The groups are shells around one centre, one inside the other: the same stretched ball of 6 dimensions in 8 sizes.
In the rows, 128 means zero.
Known rows, each followed by its group:
[137,177,102,86,173,110,133,92,130,140,84,104,121]
z954
[139,192,96,95,154,118,128,94,119,149,105,105,139]
z858
[145,196,108,95,137,124,141,117,115,161,100,96,137]
z858
[170,173,85,102,134,106,143,108,106,146,115,109,143]
z726
[129,200,71,105,153,140,131,83,86,112,123,113,149]
z954
[121,227,103,87,139,147,122,122,127,150,105,98,146]
z932
[158,188,95,105,134,111,126,104,120,151,124,109,157]
z726
[128,211,118,76,144,134,139,133,133,172,77,89,120]
z509
[155,167,72,100,163,106,128,81,113,111,117,121,143]
z299
[155,166,65,91,170,99,125,76,120,123,109,123,132]
z509
[142,171,72,87,176,110,131,80,116,117,98,117,123]
z299
[133,188,95,79,160,129,153,112,106,146,74,96,106]
z52
[118,209,88,75,163,142,133,110,120,135,84,102,117]
z954
[138,177,83,86,172,122,137,96,119,107,92,112,123]
z932
[163,150,84,95,172,89,135,80,124,126,99,117,128]
z726
[133,179,76,97,172,123,137,74,94,116,104,112,129]
z980
[144,170,112,83,161,117,166,116,107,151,63,90,100]
z954
[162,166,58,102,157,101,131,74,99,126,123,123,140]
z954
[129,180,95,96,170,127,147,85,95,124,90,101,123]
z299
[143,178,52,102,168,115,120,62,98,106,129,127,147]
z954
[147,169,67,86,171,115,138,91,110,106,96,118,121]
z52
[159,168,65,97,158,108,134,87,106,115,115,121,137]
z858
[122,205,104,88,157,133,136,100,111,158,90,95,126]
z509
[136,187,77,88,168,117,120,85,125,127,106,116,134]
z52
[132,186,96,101,165,122,133,81,106,132,104,105,138]
z299
[131,197,112,83,156,124,137,110,127,164,82,94,121]
z932
[145,197,82,82,146,125,131,119,126,139,100,109,131]
z858
[129,187,96,83,169,126,138,101,120,129,84,103,119]
z980
[161,174,106,93,143,103,145,113,122,163,94,100,130]
z932
[153,187,89,103,143,113,125,97,118,140,122,111,154]
z52
[138,194,109,81,149,128,149,126,120,155,77,93,116]
z980
[127,214,94,87,142,148,140,124,108,134,97,99,133]
z509
[124,205,80,103,159,135,117,78,106,118,125,114,155]
z509
[120,202,97,89,164,137,130,99,117,127,95,103,132]
z858
[147,162,80,97,173,108,143,76,99,120,98,112,123]
z980
[141,206,97,91,136,133,132,123,122,142,107,103,144]
z858
[157,168,78,86,156,107,151,101,104,146,89,107,113]
z932
[125,188,77,95,174,132,130,80,104,99,105,114,135]
z509
[145,180,65,103,162,115,124,72,103,115,125,121,148]
z299
[154,187,100,95,140,114,136,114,122,153,104,103,140]
z980
[150,180,107,85,150,116,148,122,125,146,82,98,121]
z980
[140,160,70,96,188,107,132,60,106,104,101,120,125]
z726
[152,178,85,80,156,113,142,114,123,140,86,107,117]
z980
[142,181,109,79,156,122,156,125,119,148,68,93,107]
z52
[135,187,100,85,158,132,153,116,107,130,80,97,116]
z52
[122,213,108,82,150,139,135,118,122,157,87,93,126]
z299
[131,177,79,89,171,128,157,86,80,126,83,103,107]
z726
[141,183,80,94,154,128,151,99,88,128,98,105,124]
z299
[122,203,107,91,156,142,138,113,116,124,91,98,133]
z954
[127,189,87,96,163,131,146,84,87,138,96,101,123]
z932
[121,222,103,91,140,148,131,120,115,144,103,97,143]
z52
[139,188,96,109,151,128,136,92,101,119,116,106,151]
z726
[123,224,95,94,143,139,111,104,127,148,119,106,156]
z726
[129,182,100,93,170,124,141,90,109,128,88,102,124]
z858
[130,212,114,77,145,133,130,132,143,161,84,94,128]
z932
[134,201,66,99,155,127,114,80,110,123,129,120,153]
z509

New rows, each followed by its group:
[134,184,81,96,164,130,141,90,96,111,103,109,132]
z858
[132,194,75,88,156,138,147,102,90,123,96,106,122]
z509
[156,149,61,89,180,102,149,76,97,105,92,120,111]
z954
[150,166,79,95,169,110,136,86,113,110,102,116,131]
z858
[143,205,118,85,131,132,140,145,135,153,90,93,135]
z726
[157,158,89,103,164,100,144,80,103,133,103,110,131]
z52
[128,217,101,84,139,146,133,133,125,135,97,99,138]
z954
[159,180,72,98,147,109,126,94,116,131,122,118,147]
z299
[153,149,81,91,179,98,152,77,101,128,84,110,108]
z509
[129,199,104,73,154,139,154,132,116,145,67,92,105]
z726
[138,171,107,82,168,119,161,109,108,141,64,93,101]
z509
[123,187,78,100,171,134,139,73,86,111,105,109,132]
z932
[159,190,93,95,133,114,133,118,123,152,112,106,145]
z52
[142,174,103,90,164,119,146,107,119,121,85,102,123]
z509
[125,191,89,84,173,130,130,97,124,112,90,109,126]
z509
[134,192,91,107,150,135,142,93,88,120,113,104,145]
z954
[142,190,103,94,154,116,124,103,134,139,104,106,144]
z52
[147,182,65,101,159,120,122,84,111,98,126,124,152]
z954
[170,168,76,94,144,100,140,102,112,146,108,113,132]
z509
[132,198,127,87,148,133,147,129,125,150,78,88,125]
z954
[129,225,113,80,130,146,131,146,137,155,93,93,138]
z726
[144,153,75,97,183,111,151,69,89,103,92,113,116]
z954
[118,206,93,98,159,143,134,90,96,128,105,102,139]
z52
[116,216,103,78,156,141,130,114,126,152,85,96,124]
z509
[162,182,70,97,142,110,124,102,121,127,125,120,151]
z509
[147,195,82,86,143,126,135,119,119,134,103,109,134]
z858
[137,176,79,92,173,114,135,77,106,128,98,111,125]
z858
[144,177,98,84,157,120,158,113,105,145,76,97,109]
z858
[129,212,88,92,146,137,122,106,119,136,114,107,147]
z980
[130,207,95,98,148,139,124,108,119,117,115,107,154]
z726
[133,181,74,80,174,128,140,97,112,106,87,113,115]
z954
[152,177,81,87,156,107,135,98,119,146,98,110,126]
z858
[141,165,76,83,176,116,155,90,96,123,78,108,102]
z509
[137,170,104,91,167,120,164,96,91,145,73,93,106]
z954
[134,185,89,101,162,119,137,75,94,147,105,104,133]
z726
[152,173,101,84,151,114,162,118,106,156,74,95,107]
z932
[135,214,103,89,137,134,124,125,133,148,107,101,147]
z299
[151,195,111,91,131,124,145,133,121,158,96,95,136]
z932
[122,222,122,83,139,144,132,135,134,161,88,89,135]
z509
[128,210,112,91,146,134,130,116,127,153,98,96,140]
z858
[135,198,102,94,153,123,125,101,127,146,105,103,143]
z858
[147,174,92,80,160,115,154,111,112,143,76,101,107]
z858
[131,207,78,85,147,140,140,110,98,141,100,104,126]
z954
[142,172,113,85,161,120,163,115,108,145,67,91,105]
z509
[152,184,66,93,157,108,113,87,130,124,123,124,148]
z954
[150,204,102,93,127,127,130,132,130,149,110,102,150]
z954
[153,186,89,81,146,110,139,114,123,166,91,104,120]
z726
[141,186,85,104,159,113,120,74,113,138,121,113,151]
z726
[173,152,83,87,156,90,149,104,119,146,89,110,115]
z954
[137,190,82,79,161,123,136,104,119,139,89,107,118]
z858
